The rows are grouped in 4 ways, from coarse to fine. Each group lies inside one group of the grouping before and may be the whole of it. The rows also spread widely along 16 directions, which tell nothing about the answers.
Known rows, each followed by its group in each grouping:
-8  -144  -180  -154  -186  294  165  115  78  -188  -67  -177  -204  -206  101  18  128  -21  -192  82  256  -4  88  314  146  45 : gaf Pofe vez K_999
300  -24  202  -137  -82  137  -138  228  64  257  -78  -36  -84  272  -44  39  136  -207  9  186  90  293  -171  -50  11  154 : Mesol Bune Dunar K_578
-17  128  27  65  -299  -185  105  151  74  202  110  -33  62  -29  117  299  61  -214  -260  56  246  276  143  37  -17  -34 : Mesol gove modos K_531
20  -284  -209  -178  16  97  161  -103  8  -135  139  -167  -87  -271  -16  -141  10  189  29  31  -165  107  178  36  34  18 : kesa malig mig K_975
-75  -102  27  -154  -84  -67  -79  23  224  213  -143  14  70  51  -93  -196  -33  -89  -22  -212  -103  -60  110  186  -92  -71 : Mesol gove modos K_218
194  -112  168  100  -300  117  -70  268  -64  157  19  -114  139  -1  18  108  370  65  69  -30  265  186  -26  270  -175  -67 : Mesol gove kodon K_769
-62  173  85  -114  93  143  84  -107  65  -33  -65  -115  -200  243  -102  -66  86  152  -23  202  -28  198  -80  -111  277  -22 : Mesol femu zab K_766
-109  59  -324  37  -81  35  43  -25  -4  -145  79  -61  -18  -12  -56  -65  -202  22  35  136  -42  -18  35  15  -53  -54 : kesa revi zeli K_408
-43  126  -64  -146  -141  -4  26  16  250  35  -256  121  94  31  -78  -256  109  63  -12  -12  -107  -85  -45  180  -188  -33 : gaf mog Rap K_237
130  -314  167  -24  -76  86  -79  31  -120  92  102  -99  -74  -127  -194  93  12  13  324  135  140  273  -71  56  -32  22 : kesa Gogig sar K_207
-215  8  -55  -72  -64  30  177  -74  -120  -43  8  -121  14  -165  72  169  -8  29  -175  -110  101  95  88  272  79  -15 : gaf mog rifo K_309
-300  43  36  -125  -92  -44  79  -340  -22  72  80  -114  113  -171  -161  -64  -174  -8  176  33  -80  -3  -73  -1  -240  -29 : gaf mog Rap K_8
223  -261  82  202  132  -65  -271  295  20  263  -179  79  -2  127  135  96  -51  -94  35  -227  -235  -413  34  -19  -29  -76 : kesa Gogig sar K_463
212  -49  -141  -114  -52  127  49  173  -106  -197  325  22  196  -42  -93  -319  -41  -187  120  -43  149  143  74  -14  26  49 : gaf mog gozaz K_334
-96  -12  154  -32  1  -166  139  39  58  156  -164  218  74  -3  -30  112  206  249  -10  -110  43  19  141  62  144  -27 : Mesol femu gopit K_177
98  105  -185  -320  -101  117  125  14  236  51  -231  -35  52  -8  -47  -291  163  4  -67  110  -205  31  -173  116  -238  98 : gaf Pofe vez K_98
81  111  184  -165  38  -58  142  -148  63  293  -220  -221  29  -98  25  -11  115  -204  -40  -70  -118  -200  -262  -254  -51  -45 : gaf Pofe Gabez K_57
-4  -241  -87  95  -488  -172  153  -34  43  -204  172  -29  -9  -54  -14  310  -91  231  50  159  208  -143  378  -83  45  -69 : Mesol femu gopit K_370
94  317  70  85  9  87  27  25  -21  59  -37  -191  80  65  87  -120  255  10  -57  42  -125  83  -264  -60  -154  -158 : gaf mog rifo K_309
41  -56  -196  -45  -190  120  3  -28  96  -42  -337  -205  -22  169  12  -65  -144  -106  -61  -163  52  -606  -56  36  84  -53 : kesa malig mig K_975
-134  251  115  211  -49  42  35  20  -85  -14  227  -83  99  146  16  -32  144  96  -2  55  172  161  27  -101  69  -151 : Mesol Bune Dunar K_578
59  -77  130  -243  -252  -62  107  -142  250  144  -160  -178  -24  149  -48  101  50  32  -167  50  -84  74  52  3  7  66 : kesa Gogig sar K_463
150  84  276  -10  103  238  -168  75  13  35  182  -3  195  220  15  -175  189  -6  108  66  -183  175  -145  66  -209  61 : kesa revi zeli K_408
-1  119  -11  167  114  141  18  135  -249  -103  200  37  114  18  151  88  74  -37  51  9  121  -149  -38  0  65  1 : Mesol gove modos K_218
-72  173  62  83  -155  -196  -99  147  397  70  -289  319  -6  39  -17  -79  -14  -207  -137  -23  31  -53  79  216  -39  -145 : kesa malig mig K_975
17  139  -68  -8  -96  3  -59  122  10  -166  -3  248  4  -106  -29  78  -122  -251  86  266  -5  127  -125  264  -222  56 : gaf Pofe vez K_98
-7  -11  51  -11  -55  219  -206  56  30  141  -165  -296  -42  391  -80  -127  -32  -59  -13  -183  6  -102  -71  156  64  -142 : Mesol gove modos K_218
-52  186  -161  -180  65  -49  11  -72  11  2  -207  -52  -27  170  -138  -147  -260  -220  -54  -114  -215  -29  -115  88  76  -60 : Mesol femu zab K_766
260  -422  195  -117  -214  -77  26  -32  -2  -51  57  -126  -91  -45  -247  11  16  152  275  10  125  100  184  -184  179  -120 : gaf mog gozaz K_334
-186  -30  204  -27  71  -124  32  -105  119  167  6  90  -14  71  90  187  -19  119  -130  20  -139  -32  164  -93  63  33 : gaf mog rifo K_309
-157  -91  -370  -157  114  -72  8  -84  -81  291  -140  -21  -65  43  -123  58  -310  28  126  102  -249  -80  -95  -87  -117  135 : Mesol gove kodon K_769
-233  -106  360  85  -35  4  -45  -116  86  62  104  -159  -202  -88  -4  182  -104  -167  -40  4  217  14  159  -31  225  -168 : gaf Pofe Gabez K_57
61  -142  -149  74  -103  98  32  186  50  89  68  -141  -120  -294  179  65  29  -223  -139  35  158  -2  53  62  -3  -8 : kesa malig mig K_975
-240  257  145  186  -136  167  105  -93  -230  -97  253  -261  177  -122  194  218  -31  -307  -111  -61  321  -182  -110  113  -49  -78 : gaf Pofe vez K_98
31  4  -237  -64  -1  9  30  61  -106  84  85  -129  40  149  48  112  -265  -176  -112  26  -83  -58  41  -122  5  96 : gaf Pofe Gabez K_57
19  -145  58  -76  95  155  -34  109  14  33  89  156  121  -168  16  -234  38  -132  179  -57  92  -247  -36  15  -69  111 : gaf mog rifo K_309
35  30  73  39  -21  -9  -107  10  -138  205  -79  -195  76  149  14  153  46  31  13  -79  -231  83  -127  152  -196  -91 : Mesol gove kodon K_769

New rows, each followed by its group in each grouping:
-141  -135  -84  -146  -4  46  64  -24  26  36  162  73  124  -55  -37  -125  -160  -68  42  -65  69  -133  154  -15  14  127 : gaf mog gozaz K_334
-89  84  34  133  -125  -145  38  45  109  37  -196  -146  -185  79  -32  124  -44  -43  -190  -95  155  -1  152  -9  291  -317 : gaf Pofe Gabez K_57
-290  145  -181  -132  -93  -30  53  -364  80  -84  92  -97  32  61  -47  4  -170  218  44  317  -460  36  -39  47  -379  46 : Mesol gove kodon K_769
-45  199  -24  -191  -81  4  90  -74  20  164  -442  -115  -210  -184  -195  21  62  -169  75  121  28  246  -418  252  -61  -82 : Mesol femu zab K_766
-103  -52  360  -155  162  94  129  -92  62  253  -161  -145  -79  -363  104  -11  437  116  -103  -135  -99  220  -120  226  -19  -76 : gaf mog rifo K_309
-110  56  -335  -12  -38  -36  62  185  -64  65  -50  153  90  120  -42  9  -162  -12  -53  -61  92  -42  107  128  72  68 : Mesol femu zab K_766
49  -28  363  -94  81  -30  144  -204  -42  -143  270  24  53  -165  -20  -26  96  -20  184  87  -39  -39  20  -258  111  7 : Mesol femu zab K_766
-389  -107  -291  74  26  -74  43  -230  -52  94  146  -151  -119  -289  -7  161  -296  160  77  186  -266  62  71  17  -236  -56 : kesa revi zeli K_408
79  256  -129  10  1  139  63  72  -243  62  40  -174  116  154  82  118  93  6  -52  93  -118  197  -246  74  -143  62 : Mesol femu gopit K_177
256  160  196  -86  -13  -128  158  87  -156  80  -46  -96  137  55  47  101  285  -41  -154  -166  -48  321  -54  8  110  -77 : Mesol Bune Dunar K_578
-132  21  167  105  128  -233  25  -89  -15  77  25  163  54  -286  -85  -134  36  10  253  -81  -103  -98  -8  -136  -54  -209 : Mesol Bune Dunar K_578
133  -94  22  12  36  -10  -120  158  23  192  -103  96  -6  29  -3  91  -14  -70  91  64  -115  4  -86  27  -119  45 : kesa revi zeli K_408
239  127  -105  45  -73  92  -44  171  -16  -190  182  63  -22  256  -127  -145  9  45  170  318  11  260  -38  -168  44  -5 : Mesol femu gopit K_177
20  66  318  91  -69  -183  -105  -53  31  66  -92  303  60  364  -262  131  -74  163  336  198  106  -83  -11  -312  96  -34 : gaf mog Rap K_8
-153  48  -31  -253  -78  25  297  -245  -81  -169  2  -190  56  -391  -115  -180  39  -142  47  -178  169  3  -51  187  101  -112 : Mesol gove modos K_218
-110  121  233  91  72  -137  -131  -84  30  74  -60  20  -80  -19  -68  -9  -53  -109  101  8  -195  96  -93  26  -69  -214 : Mesol Bune Dunar K_578
-81  61  -217  -145  118  -95  213  -72  25  98  7  -65  -9  -175  -93  -193  -48  1  -8  7  -101  89  21  -202  64  -56 : gaf Pofe Gabez K_57
-311  31  346  -260  100  -105  84  -370  358  -42  -90  9  -317  -95  42  35  -62  -84  -231  109  -253  51  145  -2  223  -25 : Mesol Bune Dunar K_578
184  143  195  -44  83  129  60  -68  104  -123  -156  12  -60  152  -78  -182  254  140  160  189  -34  -136  -240  -220  146  -33 : kesa Gogig sar K_207
-192  -74  -148  -9  16  115  106  -50  95  96  -187  -88  -53  -59  194  41  158  371  -133  -15  -197  -381  74  55  -81  11 : gaf mog Rap K_237
-336  156  122  13  -85  -202  282  -177  17  225  -7  42  128  -187  161  346  162  129  -171  6  87  -76  86  -13  -29  13 : Mesol gove modos K_218
-79  33  -51  -68  -198  96  -103  -5  401  25  -107  95  -174  162  -174  -267  -66  -57  163  347  134  -163  -36  -138  -30  -1 : Mesol gove modos K_218
184  81  -97  -27  -62  -128  132  139  3  -21  -77  74  -9  35  55  100  150  48  -101  78  -25  73  47  -57  104  -24 : Mesol gove kodon K_769
-128  -44  347  -98  -21  162  -154  -259  53  -161  139  -98  -177  105  -18  122  -69  29  101  304  -249  165  -44  138  -116  49 : Mesol Bune Dunar K_578
83  280  -259  -74  -187  70  147  -71  4  -296  67  -76  58  73  -198  -321  -5  -35  177  248  120  6  -166  -158  -7  -80 : Mesol gove kodon K_769
-80  -3  -12  -32  -146  14  69  -96  52  115  27  -150  94  -6  -7  -31  117  161  56  44  -64  -69  -2  -28  -179  -53 : Mesol gove modos K_218
-15  -221  -240  -171  -50  345  92  -12  -176  -150  125  -196  -73  -171  47  81  -81  -29  11  118  103  65  -13  272  4  222 : kesa malig mig K_975
-28  -56  -52  96  -43  -103  -37  103  118  2  78  230  -100  -95  -166  -62  -89  27  248  293  93  99  74  -167  -21  -70 : gaf Pofe vez K_98
88  -163  -184  159  -145  43  -102  185  97  -62  -37  31  -130  -90  18  -5  -64  -23  78  124  61  -125  78  64  -44  -90 : kesa malig mig K_975
166  322  -103  179  -304  -25  17  117  62  -285  -149  157  166  126  -186  -220  68  -64  242  143  275  -215  -222  -7  -75  -185 : kesa Gogig sar K_207
-27  22  244  -25  6  -6  56  -115  147  -1  -5  44  110  35  198  74  8  -156  -140  -92  -47  -450  64  -112  67  67 : kesa malig mig K_975
-83  -100  -26  -59  -52  0  45  -15  -227  198  61  -148  319  -34  -208  -229  48  111  230  -350  68  74  0  121  -124  -95 : Mesol Bune Dunar K_578
192  174  -74  -226  -151  35  199  -248  -57  -503  -197  -91  -115  -52  -110  -1  26  94  118  267  -195  -42  -242  49  -1  -63 : gaf mog gozaz K_334
25  -73  145  52  123  58  -94  16  -268  -67  398  -56  184  -169  35  -30  -133  -249  148  -134  -93  111  9  86  -134  -39 : gaf mog gozaz K_334
-261  278  111  32  -333  -201  383  -364  133  -126  -65  -205  197  -136  28  37  171  151  -195  -150  156  -191  112  -32  64  -259 : kesa malig mig K_975
4  -80  296  74  -42  -51  -10  -90  21  -69  159  -162  -31  -185  41  58  -82  -300  -13  -140  94  -97  86  -60  143  -198 : kesa revi zeli K_408
-12  -107  -198  29  -237  401  5  253  8  72  91  -219  85  172  69  -143  136  59  -56  -49  376  -211  69  129  29  88 : Mesol femu zab K_766
-94  -109  -158  244  -76  -51  -105  147  34  74  36  142  -66  -85  55  185  -68  141  73  198  -53  40  118  109  -175  -39 : kesa malig mig K_975
231  23  -214  -3  -112  33  146  243  3  -35  -113  -164  -2  -17  58  -99  187  7  -171  -124  81  4  52  15  127  -156 : gaf Pofe vez K_98
13  -209  177  -98  -57  126  -4  156  -119  155  -2  252  270  -49  -185  -99  77  -43  353  -150  460  -185  -21  85  19  174 : gaf mog Rap K_237
12  -16  -38  189  -354  -208  69  134  8  57  35  -45  308  44  -98  -53  0  -24  -29  -358  342  -58  269  60  58  -260 : kesa malig mig K_975
-156  -1  38  29  -14  79  7  -55  -32  -16  -54  -74  19  -65  -1  -44  27  -12  64  -118  72  -244  -20  141  25  -110 : Mesol gove kodon K_769
-277  -24  -241  94  -70  22  234  -85  78  97  52  -90  -50  -155  10  -11  190  549  53  246  -3  -22  126  -169  -89  -77 : gaf Pofe vez K_999
213  -169  -231  -78  -196  -11  15  48  -38  -113  -98  -71  -131  -52  -152  7  -131  6  224  152  -43  -55  -55  -30  -41  -40 : Mesol femu gopit K_370
274  -39  149  -257  -232  -157  215  -124  64  -7  -298  -136  -89  49  -201  57  54  -64  49  -3  165  -70  -83  -268  289  -77 : gaf mog gozaz K_334
-243  -23  120  44  101  24  164  -90  -105  -2  250  -5  129  -23  -119  -119  -61  25  136  -149  374  -136  178  -257  346  -74 : gaf Pofe vez K_98
-205  107  90  -105  10  -103  141  -44  291  170  -257  165  78  -19  96  -12  182  103  -253  -117  -110  -111  79  194  8  24 : kesa Gogig sar K_207
0  3  127  93  -136  -76  -17  -89  -79  -95  -12  -54  122  164  44  184  -120  -2  53  -122  -77  -402  52  -29  0  -99 : Mesol femu gopit K_370
-69  -53  -383  -192  -3  4  116  -16  -17  -38  -88  141  57  -10  -78  -82  -97  163  106  108  -146  -154  19  69  -97  158 : Mesol gove kodon K_769
-264  71  102  221  44  -198  -47  -62  -138  325  -257  -80  43  16  -185  158  -14  194  144  -235  8  96  -73  127  0  -333 : kesa revi zeli K_408
-148  76  143  -26  -145  -116  46  -49  151  32  -113  163  134  134  -205  -59  63  156  65  -35  123  132  81  168  36  -69 : kesa Gogig sar K_207
3  -113  -156  -305  -151  -5  203  -143  101  62  20  -116  45  -252  -106  -183  17  28  68  87  -86  79  -21  -48  -176  79 : gaf mog gozaz K_334
305  50  229  -94  46  -12  -101  119  -25  135  30  -61  47  342  14  71  44  -109  -98  4  -206  285  -25  -108  35  41 : gaf mog Rap K_237
24  276  -296  -167  -250  290  59  79  -29  -61  -210  -228  -103  253  -120  -21  28  -11  -109  261  163  362  -262  287  -41  72 : gaf mog Rap K_237
-225  -25  364  -72  104  74  -66  -231  -83  -11  264  33  83  -56  10  127  -59  -84  144  88  -102  54  -18  130  -126  100 : Mesol gove kodon K_769
-155  -106  -243  -336  99  111  54  -128  47  128  8  26  3  76  -113  -83  -279  -10  68  173  -223  -22  -30  -32  -124  297 : gaf Pofe vez K_98
-328  102  -576  32  -208  -113  177  110  62  1  44  174  49  -323  -116  -125  -310  -202  25  113  318  -34  99  107  -114  -17 : gaf Pofe vez K_999
-173  43  -259  -26  57  -83  15  131  31  -33  61  229  15  79  -54  -75  -326  -188  -72  -87  64  -26  213  76  197  30 : Mesol femu gopit K_370
14  -111  -165  21  -148  43  47  152  -232  25  51  6  39  -7  -2  222  -106  -72  76  39  276  -52  25  54  50  117 : Mesol Bune Dunar K_578
64  -142  -272  73  36  82  -11  96  -223  37  87  -115  -36  321  -92  50  -275  28  181  22  207  -346  69  -397  318  30 : Mesol gove modos K_218
146  173  -22  389  163  -54  -177  269  -137  -176  122  297  -36  261  148  268  -92  21  49  267  -148  -42  -1  -95  58  -30 : kesa Gogig sar K_463
34  166  251  -122  191  2  186  -108  -216  84  -128  -206  17  121  148  200  107  -143  -235  -262  -14  -112  -112  -108  366  -6 : Mesol Bune Dunar K_578
16  -41  -87  -73  -78  -303  58  17  10  -117  93  252  61  -123  -146  -41  -175  -70  106  20  -95  172  196  3  -10  -52 : Mesol Bune Dunar K_578
4  -374  -90  -82  -117  -89  39  101  96  22  210  87  121  -216  58  -10  -37  98  -16  -82  -143  -12  389  127  -169  42 : gaf Pofe vez K_999
-21  189  -48  11  -76  147  37  -69  -73  47  -142  -237  -31  451  -99  41  12  202  30  100  32  -64  -155  -153  146  -38 : Mesol femu gopit K_177
-32  -108  86  -153  270  32  -52  121  225  185  -23  132  -50  0  66  -338  18  -190  -122  -224  -127  -146  153  -71  204  31 : Mesol Bune Dunar K_578
-39  -29  45  154  -91  78  -263  205  235  89  13  120  79  192  79  -95  -6  -34  -75  -25  -114  -26  141  264  -212  -46 : kesa malig mig K_975
170  115  326  -329  -167  150  262  -133  -275  196  -160  -275  388  313  7  253  329  85  -82  -234  120  -45  -245  101  24  233 : Mesol femu zab K_766
188  -144  70  37  -249  -147  -3  122  -99  -274  163  159  322  -89  -48  -28  51  77  135  -186  -18  23  230  264  -179  -121 : gaf mog rifo K_309
49  54  90  -342  165  116  106  -159  7  84  -18  29  74  -52  31  -80  5  -157  41  128  -217  -74  -251  -110  -122  281 : gaf mog rifo K_309
174  -82  -44  21  -15  86  -28  115  -88  178  -191  -56  -68  -175  105  164  173  65  130  163  -168  -112  -276  37  -278  32 : gaf mog gozaz K_334
-44  -123  -10  -219  79  268  65  -5  -91  129  92  -208  8  -90  -4  -149  -78  -266  -18  -148  216  -85  -48  -22  161  138 : gaf mog Rap K_8
-131  123  193  -81  89  -12  -16  -29  214  13  81  304  -42  168  -202  -186  -6  41  162  226  57  221  53  -125  152  46 : Mesol femu gopit K_370
-225  -36  -89  86  55  -29  57  86  109  94  168  78  123  191  80  -109  46  266  -134  -162  20  -144  395  -86  182  -58 : Mesol gove modos K_531
-74  83  43  92  138  -27  -71  6  -78  142  -106  93  6  62  -159  -76  81  176  287  76  -81  26  -163  -35  -58  -120 : Mesol gove kodon K_769
-110  53  44  -46  100  62  55  -75  4  38  -42  -83  109  -79  -115  -376  94  -35  148  -249  65  -231  -65  -25  88  -176 : Mesol gove kodon K_769
31  214  9  -14  -334  -88  -104  201  220  -38  -463  150  67  383  -75  7  -72  -305  -193  -222  269  -295  13  362  143  -134 : Mesol gove kodon K_769
-75  -241  -394  -59  -232  108  -181  264  295  18  -306  168  -210  424  -169  -98  -202  191  -1  112  150  -220  269  206  158  56 : Mesol gove kodon K_769
189  99  80  35  -95  114  -31  45  -22  7  113  -194  88  152  99  -33  52  -157  -13  38  -80  -154  -122  -139  -96  -21 : Mesol femu zab K_766
-148  -47  -83  -16  -251  -31  -102  106  236  173  -123  112  -4  -25  -131  -115  -163  -191  54  23  212  -87  60  128  -135  -26 : gaf mog Rap K_237
154  48  127  -4  -91  -5  -12  90  -208  -158  50  -27  133  -13  -231  -121  70  -70  220  -166  125  327  -56  247  57  -198 : Mesol femu gopit K_177
200  -116  113  -58  -53  -53  -130  54  93  242  -82  -36  -202  -83  -87  78  -74  -230  176  271  -88  134  -203  -192  -139  4 : gaf mog gozaz K_334
-48  -31  246  -13  203  253  -75  -8  -67  103  28  -24  162  81  15  -127  197  135  141  -125  -86  -103  -112  110  -55  33 : kesa revi zeli K_408
-200  293  54  -77  27  42  -28  5  172  146  -152  -82  -190  90  -4  -65  18  -214  -254  64  -25  361  -106  202  77  -83 : Mesol Bune Dunar K_578
119  -265  -15  113  -269  -240  112  81  -85  -50  111  20  163  -94  -55  177  38  263  129  -86  71  -64  315  -58  -31  -155 : gaf Pofe vez K_999
-145  161  -6  -190  -195  92  48  -85  261  -114  -193  11  -72  165  -5  12  -84  -127  -195  150  13  -79  -9  220  -7  62 : gaf Pofe vez K_999
-191  161  112  -87  -23  -97  98  -119  153  -44  -291  264  -56  11  -14  123  -36  -39  -4  72  20  -299  -56  72  115  37 : Mesol femu gopit K_177
149  5  -271  -26  -284  -59  9  161  146  -5  -146  66  -98  -7  2  80  -1  -44  4  296  1  -40  -40  31  -168  31 : Mesol gove kodon K_769
6  -96  -52  75  -256  -279  69  -50  -196  -25  -117  117  51  -162  -188  406  -123  138  242  121  58  195  4  189  -139  -66 : kesa malig mig K_975
1  84  -143  -45  -108  -36  88  -3  -121  228  -334  115  -4  223  -276  148  -108  101  325  251  329  -176  -307  -295  82  125 : gaf mog rifo K_309
-210  64  102  -116  104  -6  117  -143  147  3  19  147  135  -148  -77  -323  168  122  125  -67  -53  -146  34  9  -22  -47 : Mesol gove kodon K_769
-58  -175  298  31  36  -35  -39  -61  -338  110  341  -126  243  119  34  336  -79  77  41  -233  -114  212  190  141  -23  25 : Mesol femu gopit K_370
